The rows are grouped in 3 ways, from coarse to fine. Each group lies inside one group of the grouping before and may be the whole of it. The rows also spread widely along 14 directions, which tell nothing about the answers.
(in the rows, 128 means zero)
Known rows, each followed by its group in each grouping:
[128 104 136 106 147 136  77 151 152 114 133  94 163  98 112 137 150 144
 130 136 112 125 136 147 166 115]
nov mafet q119
[107 127  95 122 122  84 121  99 162 119 153 119 102 116 108 118 119  96
 148 149 132 119 157 110  91 143]
nov mafet q898
[ 95 181 157 131 113 107 125 129  92 149 140 117 170  91 131 122 201 134
 137 151 120 141 143 142 124 108]
poto Namu q829
[119 151 102 143 114 128 143 145 122 127 171 150 123 143 111 132 105 139
 120 127 154 148 106 138 141 143]
nov nir q135
[188 168 132 131 140 118 136  98 156 111 185 125 113 121 101  77 127 138
 157 129 138 202 117 151 109 108]
gigu fuf q86
[130 137 179 148 156 161 153 146 105  87 119 159 125 117 146 173 118 139
 165 113 149 151  92 134  95  97]
poto Bupu q182
[130 169  80  93 108 157  73 125 105 163 158 144 116  88 164 139 172 144
 132 120 170  99 123 178 122 124]
nov nir q127
[139 170 190 125  95 135 110  79 142 130 131 108 103 121 135 124 130 120
 132  88 123  88 146 169 131  91]
gigu sasor q126
[ 71 178 125 109 139 140 144 128  75 131 179  82 123  97 133 104 143 157
 152 116 166 163 126 138  98 123]
nov nir q625
[164 140 156 100 128 149  99 101 106 133 122 196 107  94 137 164 153 126
 175  98 129 101 109 172  78 105]
poto Namu q889
[123 128 214 154 107 110 134 129 137 135 101 154 123 118 122 159 162  89
 135 120 111 111 121 122 133 143]
gigu sasor q834
[130 126 111 129 108 103 127 100 144 139 159 161 106 132 131 113 168  84
 133 119 118 133 123 129 110 151]
nov mafet q853
[132 152 113 140 130 127 165 141  89 121 162 171 148 141 138 117 126 158
 129 103 117 145 134 122 138 135]
poto Namu q829
[127 167 133 157  80 126 142 100 116 132 142 142 121 154 141 146 130 108
 110 126 133 117 107 170 128  82]
gigu fuf q86
[139 138  98 120 130 119  98 102 144  95 145 176 106 117 165 161  95 134
 146 112 132  66 172 125 123 105]
poto Namu q829
[ 79  78 132  86 164 166 117 115  67 110 139 138 121  99 164 184 169 105
 168 120 154 181  96 112  35 100]
nov nir q135
[ 92 158 137  97 128 140  96 159  94 151 164  99 167  91 117 119 139 175
 134 134 142 141 157 124 163 129]
gigu sasor q834
[108 128 157 103 148 124 130 126  79 141 136 178  86  74 148 142 165 123
 180  85 122  96 100 159  96 157]
gigu sasor q126
[165 156 192 157 131 147 153 156 136 122 101 157 125 129 131 139 123 134
 124  85 136 115 144 113 142 186]
nov nir q625
[145 107  74 127 141 138 149 136  98 112 114 148 124 130 154 130 115 152
 137  88 105 101 128 137 117 134]
poto Bupu q182
[115 132 105 127 116 115 106 106 166 103 172 122 113 135 125 134 108 116
 126 133 131 107 129 154 147  97]
nov mafet q898
[ 86 126  84 163 111  90 140 128 157  97 161  85 151 157 131 123 126 115
  94 157 110 122 128 141 178  96]
nov mafet q853
[ 98 111 194 151 107 152 164 141  92 133 103 112 142 130  93 157 154 107
 142 129 126 183  68 119  88 111]
poto Bupu q182
[167 103 143 135 135 173 159 116 133  80 143 150 119 190 119 146  54 140
 121  74 137 166 119 111 111 112]
nov nir q135
[ 88 104 115 129 119 128 126 124 117 113 125  92 123 132 124 155 120 122
 119 117 119 103 115 148 130 108]
nov nir q625
[130 143 106  96 106 165  94 106 107 151 128 115 123 110 139 148 171 111
 136 138 167 143 113 158  63  97]
nov mafet q898
[106 167 203 144 135 109 140 121 128 116 135  97 126  96 156 104 175 129
 145  94 104 103 139 158 160 115]
gigu sasor q834
[ 79 124 120  91 120  75  71  83 136 133 153 152 115  81 103 171 147  85
 170 172 131  98 159 134  67 107]
nov nir q135
[123 172 143 146  95 114 150 151 111 160 127 150 101 113  73 136 103 130
 143 143 162 126 101 138 111 172]
gigu sasor q126
[158 167 128 142 140 112 167 122  97 131 151 158 112 115 153  92 178 140
 151  97 119 142  95 184 118 130]
gigu sasor q834
[148  91  91 108 141 106 101 129 139 142 140 126 140  95 123 105 200 117
 130 126  96 150 120 141 133 161]
nov nir q135
[ 80 115  84  86 165 103 130 120  80 108 204 121 127 107 110 107 102 168
 170 122 114 153 127 146 117 103]
gigu sasor q126

New rows. What belongs after each?
[116 148 140 138 134 124 135 134 122 109 129 135 141 129 146 143 123 137
 122 109 124  97 154 138 143 130]
nov nir q135
[105 123 144 146  78  98 100 119 157 140 116  89 139 112  78 151 153 100
 121 169 110 114 109 147 141  94]
poto Namu q829
[ 65 136  74 102 105  95 101 137  66 165 168 181 168 111 140 158 142 133
 121 152 110  86 173 122 146 134]
gigu fuf q86
[126 100 118 143 106 131 138 140 117 121  75 129 143 140 132 169 108 122
 110 119 111  89 156  88 120 142]
poto Namu q829
[166 160 114 131 138  92 142 105 137 114 165 153 125 114 117  87 144 143
 157 120 106 145 144 144 116 124]
poto Namu q829
[107 156 151 104 148 150 121 130 107 121 185 123 122  99 110 121 133 150
 162 119 163 183 106 143 107 120]
nov nir q135
[100 107  63 128 124 112 159 100  83 116 169 127 148 156 155 120 132 117
 117 131 112 174 142 102  96 102]
gigu fuf q86
[109 128 106 118 142 131 127 145 117 113 144 141 109  99 124 135  91 151
 162 109 136 107 135 114 121 146]
poto Bupu q182
[131 158 151 153 111  96 136 130 131 132 133 142 142 109 108 130 169 121
 139 150 113 132 111 154 135 118]
poto Namu q829
[109 158 155 132 121 127 126 134 136 131 148  83 143 115 115 108 137 137
 120 124 141 152 167  99 139 150]
nov nir q625
[116 148 126 117 123 111 117 150 119 140 172 136 135  98  62 110 104 167
 158 130 118 132 106 154 162 142]
poto Namu q889
[141 136 122 124  91 125 114  99 118 146 164 150 169 148 134 117 169 119
 110 126 106 168 154 105 132 108]
poto Namu q889
[ 96 138 111 128 131 117 146 159  99 144 126  85 138  99 100 103 151 150
 131 123 122 128 109 156 137 164]
nov nir q135
[134 119 127 128 130 113  88 145 152 126 127 118 144  87 110 137 151 138
 139 142 106 110 119 145 165 127]
poto Namu q889
[134 119 162 168 133 127 148 177 158 116 139  90 136 108  88 105 148 142
 130 128 121 180  70 121 185 160]
poto Namu q829
[ 78 187 137 115 138 103 113 115 124 119 188 127 110  75 150  97 132 153
 170 102 128  85 170 140 151 126]
poto Bupu q182
[132 154 138 139 125 132 132 154 112 118  97 134 156 119 109 157  96 163
 138 132 122  89 148 145 132 115]
poto Bupu q182
[125 143 125 139 139 141 139 155 127 112 174  82 151 113 124  88 149 169
 128 119 127 189 103 129 175 120]
poto Namu q829
[119 142 128 124 122 132 134 122 103 125 168 170 139 142 127 149 127 128
 134 128 142 154 131 126 105 119]
nov nir q127
[105 135 131 151 107 120 176 143  83 137 144 156 147 147 124 117 142 135
 125  98  95 135 108 133 146 139]
poto Bupu q182
[118 178 124 130 141 120 125 144 122 119 141 136 121  95 127 135 135 145
 153 136 149  97 115 185 129 124]
nov mafet q853
[120 108 113 137 131 127 135 166 125 137 107  81 140 107 119 107 164 141
 111 107 104 116 104 150 170 173]
nov nir q135
[111 100  84  98 136  89  90 127 133 138 180 141 115  88 115 110 149 131
 153 129 105 119 128 138 152 144]
gigu sasor q834
[142 178 145 146 138  93 170 118 112 120 125 160 131 111 119 107 132 139
 166 122 113 124 160 130  89 140]
poto Bupu q182
[153 145  64 117 151 130 114 141 116 106 164 115 173 134 155 114 111 187
 115 134 128 142 173 134 159  94]
gigu sasor q834
[ 86 118 129 116 131 136 128 142  88 131 110 137 103  82 143 159 141 129
 159 101 131  80 112 130 106 148]
poto Namu q829
[163 152 162 100 126 153  98  94 144 116 139 111 104 100 117 113 117 152
 161  79 126 109 142 157 118 101]
poto Namu q829
[ 54 184 175 109 123 103 105 138  94 153 183 120 140  70 119 123 166 142
 162 144 142 129 144 137 143 124]
gigu sasor q834
[111 117 103 138 121 128 142 145 115 112 141 113 142 135 111 133 101 154
 125 120 115 127 120 125 151 120]
poto Namu q829
[121 160 141 128 126 119 131 110 124 122 132 119 121 102 145 116 139 133
 147 107 128 111 170 111 112 133]
poto Namu q829
[148  95  57 108 128 106 103 106 100 111 106 189 167 155 136 197 114 129
 116 148  92  70 158 174  95  73]
nov nir q135
[ 99 153 113 136 126 103 150 134  95 124 134 140 150 135 132 143 118 139
 123 131 121 102 172 122 119 138]
nov nir q625
[ 94 138 147 172  99  94 149 124 146 115 150 110 111 135 119 137 138  98
 123 146 129 135  88 147 148 101]
gigu sasor q834
[129 157 165 118 129  93 171  97  96 135 172 187 113 134  82  96 132 122
 168  92 103 152 129 146  81 155]
nov nir q135
[ 80 129 155 140 112 122 141 160 112 155 138 105 140 105 100 127 171 108
 128 151 148 181 111  86 116 182]
nov nir q127
[110 129 105 128 121 110 143 124  91 133 130 125 142 113 130 127 164 134
 138 127 104 126 119 144 113 116]
poto Namu q829
[128 138 121 141 113 103 175 127 110 141 140 128 128 144  96  87 138 131
 122  97 100 137 118 145 131 168]
nov nir q135
[181 107 111 148 119 113 103 153 167 140 117 122 152 105 129 104 200 129
 106 123  85 126 112 143 194 156]
poto Namu q829
[ 82 174 186 108 135 123 108 148  93 145 192 143 163  90 143 112 170 160
 144 110 122 135 165 124 182 136]
gigu sasor q834
[103 140 153 121 131 118 147 132  86 136 168 155 136 119 133 116 148 137
 141 104 113 148 133 122 136 146]
gigu sasor q126
[105 127 163 117 128 162 107 162 122 127 110 108 133 103  92 172 115 135
 144 137 158 124 100 142 119 130]
nov mafet q853
[ 71 180 142  99 100 144 121 113  89 152 184 121 114 115 120 115 111 147
 143  95 160 118 152 129 119 141]
nov nir q127
[163  98 117 144 109 167 139 129 132 114 130 126 111 160 111 158 107 117
 123 135 163 199  60 128  93  95]
gigu sasor q834
[140 138  96  95 108 151 104 106 147 124 182  86 124 147  68  96  71 156
 128 114 146 158 132 145 129 107]
nov mafet q853
[153 137 141 177 169 116 185 164 150  87  97  60 142 119 139  93 146 149
 125 120 120 157 124 127 140 159]
nov nir q127
[169 135 145 150 122 106 154 148 146 135 140 122 143 138  88  80 131 146
 119 112  99 156 132 125 171 167]
gigu sasor q834
[121 138  97 141 123 121 144 141 127 124 148 133 114 129 120 125 118 131
 124 121 143 131 110 139 131 151]
nov nir q135
[112 118 119 113 146 156 128 152  91 130 165 127 131 107 126 134 164 146
 146 121 148 182  67 157 118 127]
nov nir q127
[109 128 164 141 120 145 144 161 110 127 117 110 127 109  85 147 121 144
 146 126 136 143  74 141 129 129]
poto Namu q829
[ 58 138 121 113 153 122 135 163  79 132 151 128 136  85 137 143 141 145
 155 133 151 132 142 102 111 170]
nov nir q127
[109 184 137 110 131 106 142 107  98 141 140 129 127 100 110 109 154 127
 164 134 138 125 150 153  68 134]
nov mafet q853
[138 134 100 162 103 118 138 148 172 131 153 112 122 141 113 102 139 112
 101 138 138 152 106 121 167 165]
nov mafet q898
[157 117 129 134 106 161 101 144 143 138 130  94 171 132 149 108 163 147
  87  93  99 138 139 115 203 131]
poto Namu q889
[ 98 189 133 121 124 122 140 110  96 127 125 103 114 103 140 120 123 149
 146  97 137  66 151 182 109 119]
nov nir q135
[ 95 162 144 126 104 137 125 118 135 135 175 123  97 120 119 122 117 116
 135 111 172 149 129 107 118 152]
nov nir q135
[136 120 181 122 143 148 105 139 141 100  89 131 146 112 116 187 112 122
 145 139 140 115 148 124  97 110]
nov mafet q119
[128 100 136 118 143 133 115 141 110 123 139 135 141  97 122 134 168 138
 152 114  99 142  83 155 141 117]
poto Namu q889
[ 89 106  98 100 195 133 113 158  75  79 154 146 155  97 175 178 111 179
 164 128 127 109 137 147 132  81]
gigu sasor q834
[142 117 150 148 134 102 132 125 152  94 118 129 140 123  97 148 112 129
 144 142 103 124 132 130 127 105]
poto Namu q829
[167 144 117 151 141 162 121 167 155 111 134  65 160 108 140 102 154 164
 114 137 153 201 111 108 166 128]
poto Namu q889
[153 139 129 121  97 133 126 124 112 155 149 176 129 131 107 118 142 135
 131  97 113 131 125 130 134 150]
poto Namu q829
[136  65 133  98 137 144 103 128 114 130 111 138 129 109 124 153 132 117
 141  99  97 120 133 108 117 147]
gigu fuf q86
[147 177 117 136  87 148 119 103 148 138 159 113  66 117 112 129 109 114
 146 141 206 162  82 151  82 104]
gigu sasor q834
[152  76 146 126  90 151 121 123 129 147  85  91 141 135  91 132 159 112
 112 107  94 149 102 119 120 130]
poto Namu q829
[117 158 136 149 124 102 130 140 121 129 154 117 150 110 137 118 180 134
 128 149 119 140 109 169 160 101]
gigu sasor q834
[151 145 134 137  95 125 102 146 148 150 118 109 135 101  74 132 144 139
 129 150 129 125  95 163 150 126]
poto Namu q829
[153  72 150 124 107 162  95 133 134 114 140 187 154 162 102 190  96 126
 118 113 106 144  98 117 155  97]
poto Namu q889
[128 138 137 170 132 113 162 147 144 108 140 143 126 136 147 127 144 112
 115 120 133 146 120 113 147 162]
nov nir q135
[135 117 125 114 140 129 122 127 110 130 134 113 135 107 137 119 166 134
 143 120 119 154 121 138 113 119]
gigu sasor q834
[154 140 174 149 139 158 110 156 162 103 118 138 101 102 141 171 110 127
 147 130 181 139 108 114 129 132]
gigu sasor q834
[142 119 101 110 126 133 118 108 117 112 151 152 147 143 152 125 109 152
 122  83  97 102 187 104 142 120]
poto Namu q829
[144 181 107 145  88 105 165 113 106 149 159 139 122 155 103  90 113 147
 120 113 122 125 121 172 136 123]
gigu sasor q834
[ 50 158 134 112 147 104 129 138  93 112 202 141 139 111 112 141  96 155
 156 134 141 129 159 117 133 126]
nov nir q625
[140 124  90 139 134 125 144 141 111 111 124 124 144 136 145 125 106 154
 115 107 103 101 142 142 158 130]
gigu fuf q86
[152 120 166 115 142 149  99 120 123 110 139 195 147 126 132 191 146 113
 146 138 145 160 120 136  89  95]
nov nir q135
[ 87 172 152 142 109 111 157 149  87 155 113 130 122 104 142 128 144 133
 134 111 133  83 144 129 134 167]
gigu sasor q834
[142 124 178 138 130 169 117 163 131  98  94 109 154 140 104 187  55 163
 119 131 149 121 138 117 147 102]
gigu sasor q126
[ 80 176 118 144 147 127 187 146  61 105 135 135 111 121 152 146 108 160
 153 105 147  89 100 187 104 117]
nov nir q127
[110 137  94 131 109 120 142 118  93 133 149 172 138 152 159 148 137 121
 112 115 125 111 147 127 116 133]
nov nir q127
[110  92  99  99 143 151 106 129 113 110 134  84 128 114 163 129 116 151
 129  90 120 108 155 113 139 115]
gigu sasor q834
[139 103 118 139 121 150 117 148 136 116 130 142 145 135 140 159 127 129
 115 128 137 151 129  84 140 132]
poto Namu q829
[ 82 133  88 126 144 120 128 136 104 110 146  84 116  88 147 138 129 136
 150 149 149 129 108 146 112 106]
gigu fuf q86
[109 150 128 122 147 112 116 137 120 117 150 138 121  91 122 150 137 136
 156 143 144 120 127 152 112 127]
nov nir q625
[120 148 126 119 125 136 119 136 130 116 157 164 103 123 110 150  82 143
 148 110 150  93 117 158 132 132]
nov mafet q119
[106  97 151 119 129 156 131 145 119 114 132 101 133 131  88 148 112 128
 138 124 138 165  93 126 111 119]
nov mafet q119
[174 165 117 141 132 126 146 123 133 110 142 139 153 152 109 126 107 151
 125 146 146 170 149 134 101 112]
nov nir q127
[182 103 103 133 142 161 130 179 107 135  88 141 142 119 135 151 141 156
 118 119 135 137  90 145 138 156]
gigu sasor q126
